There are 4 hidden switches. A switch that is on adds its own fixed numbers to the row, and there is some noise. The rows also spread widely along 3 directions, which tell nothing about the answers.
Known rows, each followed by its switches (1 for on, 0 for off):
 0.96  0.56 -2.44 -2.75 -1.64 -2.22 -2.91  1.78  4.90  1.20  0.40  0.22  2.44
1 1 1 1
 0.87 -1.34 -3.36 -3.41 -0.78 -4.30 -0.15 -1.01 -2.73 -0.35  2.21  0.36  3.55
1 1 0 1
 2.42  0.62 -0.28 -0.93  3.06 -0.38 -3.76 -0.24  0.72 -1.88  1.49 -1.49  0.50
1 0 1 0
-1.39 -1.87  0.10 -3.19  1.95 -2.98 -0.78  0.26 -0.86 -0.03  0.66 -0.66  0.08
0 0 1 0
-0.82 -1.19 -0.91  2.77  1.42  0.05 -0.50  1.26  2.56 -1.34 -0.17 -2.54  1.81
1 0 1 0
 1.76 -0.52  0.03  0.18  0.79  0.77 -4.38  0.54  4.39  0.49 -0.90  1.01  1.78
0 1 1 0
 2.27 -1.76 -0.54 -0.75  0.23 -2.75 -3.74 -1.60  0.76  0.61  1.49  1.85  2.45
0 1 1 1
 3.64  0.07 -2.44 -2.03 -0.30 -2.27 -3.01 -1.30 -0.17 -0.52  1.71  1.30  3.40
1 1 0 1
 3.21 -1.88 -1.30 -0.66 -0.10 -2.58 -2.66 -2.71 -2.38 -0.28  1.97  2.41  2.69
0 1 0 1
-1.23 -2.41 -0.73 -0.37  0.14 -3.56 -0.45 -0.29  0.59  0.21  1.38 -0.26  1.06
0 0 1 1
 1.03  0.26 -1.61 -0.77  1.11 -0.23 -1.30  0.35  0.09 -1.37  0.64 -1.44  1.34
1 0 0 0
 1.28  1.78 -1.23 -0.06  0.62  0.46 -2.17  0.39  2.09 -1.15  0.11 -1.62  1.29
1 0 0 0
 2.32 -2.50 -0.32 -1.42  0.83 -2.91 -3.31 -2.00 -0.61 -0.07  2.15  1.68  2.71
0 1 1 1
 2.27  0.11 -1.09 -0.58  1.55 -0.23 -3.76  0.29  2.22 -0.57  0.33 -0.44  2.43
1 1 1 0

New rows, each followed by its switches (1 for on, 0 for off):
 1.93  0.97  0.71 -1.74  2.09  0.13 -5.02 -0.05  4.60  0.43 -0.12 -0.07 -0.66
0 0 1 0
 2.34 -0.28 -0.89  0.64  2.13  0.21 -3.22 -0.16  1.80 -1.08  0.36 -0.68  2.82
1 1 1 0
-0.22 -1.64 -0.32 -0.60  0.13 -2.82 -1.98 -0.65  1.59  0.21  1.34 -0.21  0.96
0 0 1 1
 0.98 -1.89 -1.07 -1.01 -0.48 -2.79 -2.65 -0.53  1.92  0.73  1.23  1.66  2.22
0 1 1 1
 1.65 -0.48 -1.21 -4.02  2.58 -2.07 -3.19 -0.21 -0.93 -0.86  1.08 -0.28  2.56
1 1 1 0
 1.19 -1.83 -0.16 -1.40  2.18 -1.24 -3.18 -0.71  0.16  0.13  0.56  0.85  1.72
0 1 1 0
 0.58 -0.63 -1.30 -0.04  1.02 -0.25 -2.30  0.87  2.61 -0.47  0.10 -0.78  2.70
1 1 1 0
 0.56  0.24 -1.93 -0.38  0.96 -0.47 -0.41  0.31 -0.76 -1.48  0.85 -1.74  1.36
1 0 0 0
 1.36 -0.29 -1.07 -1.24  0.41 -0.29 -2.22 -0.73  0.20  0.21 -0.13  1.27  2.07
0 1 0 0
 0.72 -1.47 -1.34  1.05 -0.58 -2.24 -0.51 -1.14 -0.38 -0.58  0.90  0.62  1.60
0 0 0 1
-0.31 -2.40 -0.51  1.19  0.78 -0.73 -1.79  0.16  1.93  0.10 -0.44  0.50  2.24
0 1 1 0
 1.04 -2.09  1.21  3.28  3.42  0.19 -2.21 -1.46  0.07 -1.56  0.38 -0.40  0.91
0 0 1 0
-1.65 -1.32 -2.36 -1.58 -2.03 -3.65  1.09  0.23 -0.11  0.99  0.82  0.22  1.52
0 0 0 1
 0.38  0.81 -2.25 -2.34  0.54 -1.24 -0.90  0.71  0.11 -0.96  0.69 -1.79  1.22
1 0 0 0
 2.11 -1.27 -1.73  0.87  0.06 -1.72 -2.68 -0.41  2.13 -0.52  1.31  0.18  3.50
1 1 1 1
-0.95  0.93 -1.46 -1.94 -1.35 -0.04 -1.36  1.69  4.35  1.14 -1.24 -0.74  0.17
0 0 0 0
 1.35 -0.19 -1.44 -2.79  0.16 -1.28 -2.42 -0.29  0.04  0.57 -0.13  1.47  1.85
0 1 0 0
 0.94  0.37 -2.62 -2.73 -0.04 -1.09 -2.02  0.27  0.24 -0.34  0.14 -0.03  2.92
1 1 0 0
 0.80 -2.03 -0.05  0.80  0.77 -2.72 -2.08 -1.35  0.49 -0.41  1.62  0.17  1.23
0 0 1 1
 1.90 -0.92 -1.83 -2.39  0.20 -3.26 -2.83 -0.49  0.69 -0.21  1.72  0.45  2.95
1 1 1 1
 2.02 -1.92 -1.55  0.20  0.53 -2.70 -2.08 -0.63  0.10 -0.97  1.76  0.28  3.71
1 1 1 1
 1.31 -1.82 -0.86  4.49  0.74 -1.20 -1.12 -0.24  1.97 -2.07  1.35 -1.56  2.38
1 0 1 1
 1.34 -0.77 -0.98  1.36  0.97  0.08 -2.81  0.89  2.92 -0.53  0.10 -0.93  2.79
1 1 1 0
 1.66 -0.85 -1.19  1.22  1.31 -2.76 -1.98 -0.56  0.59 -1.36  1.99 -0.81  1.73
1 0 1 1
-0.85 -0.32 -2.22 -3.40 -1.29 -1.52 -0.96  0.83  1.35  1.69 -0.75  0.88  2.09
0 1 0 0
 2.45 -0.34 -1.93 -2.06  1.56 -1.30 -2.20 -1.06 -2.32 -1.14  1.04  0.05  3.17
1 1 0 0
 0.27  1.63 -1.02 -2.75  0.89 -0.79 -3.25  2.10  4.13 -0.22  0.08 -1.85  0.20
1 0 1 0
 0.38 -0.18 -1.69 -4.67  1.19 -2.39 -2.30  1.08  0.76  0.20  0.41 -0.89  2.57
1 1 1 0
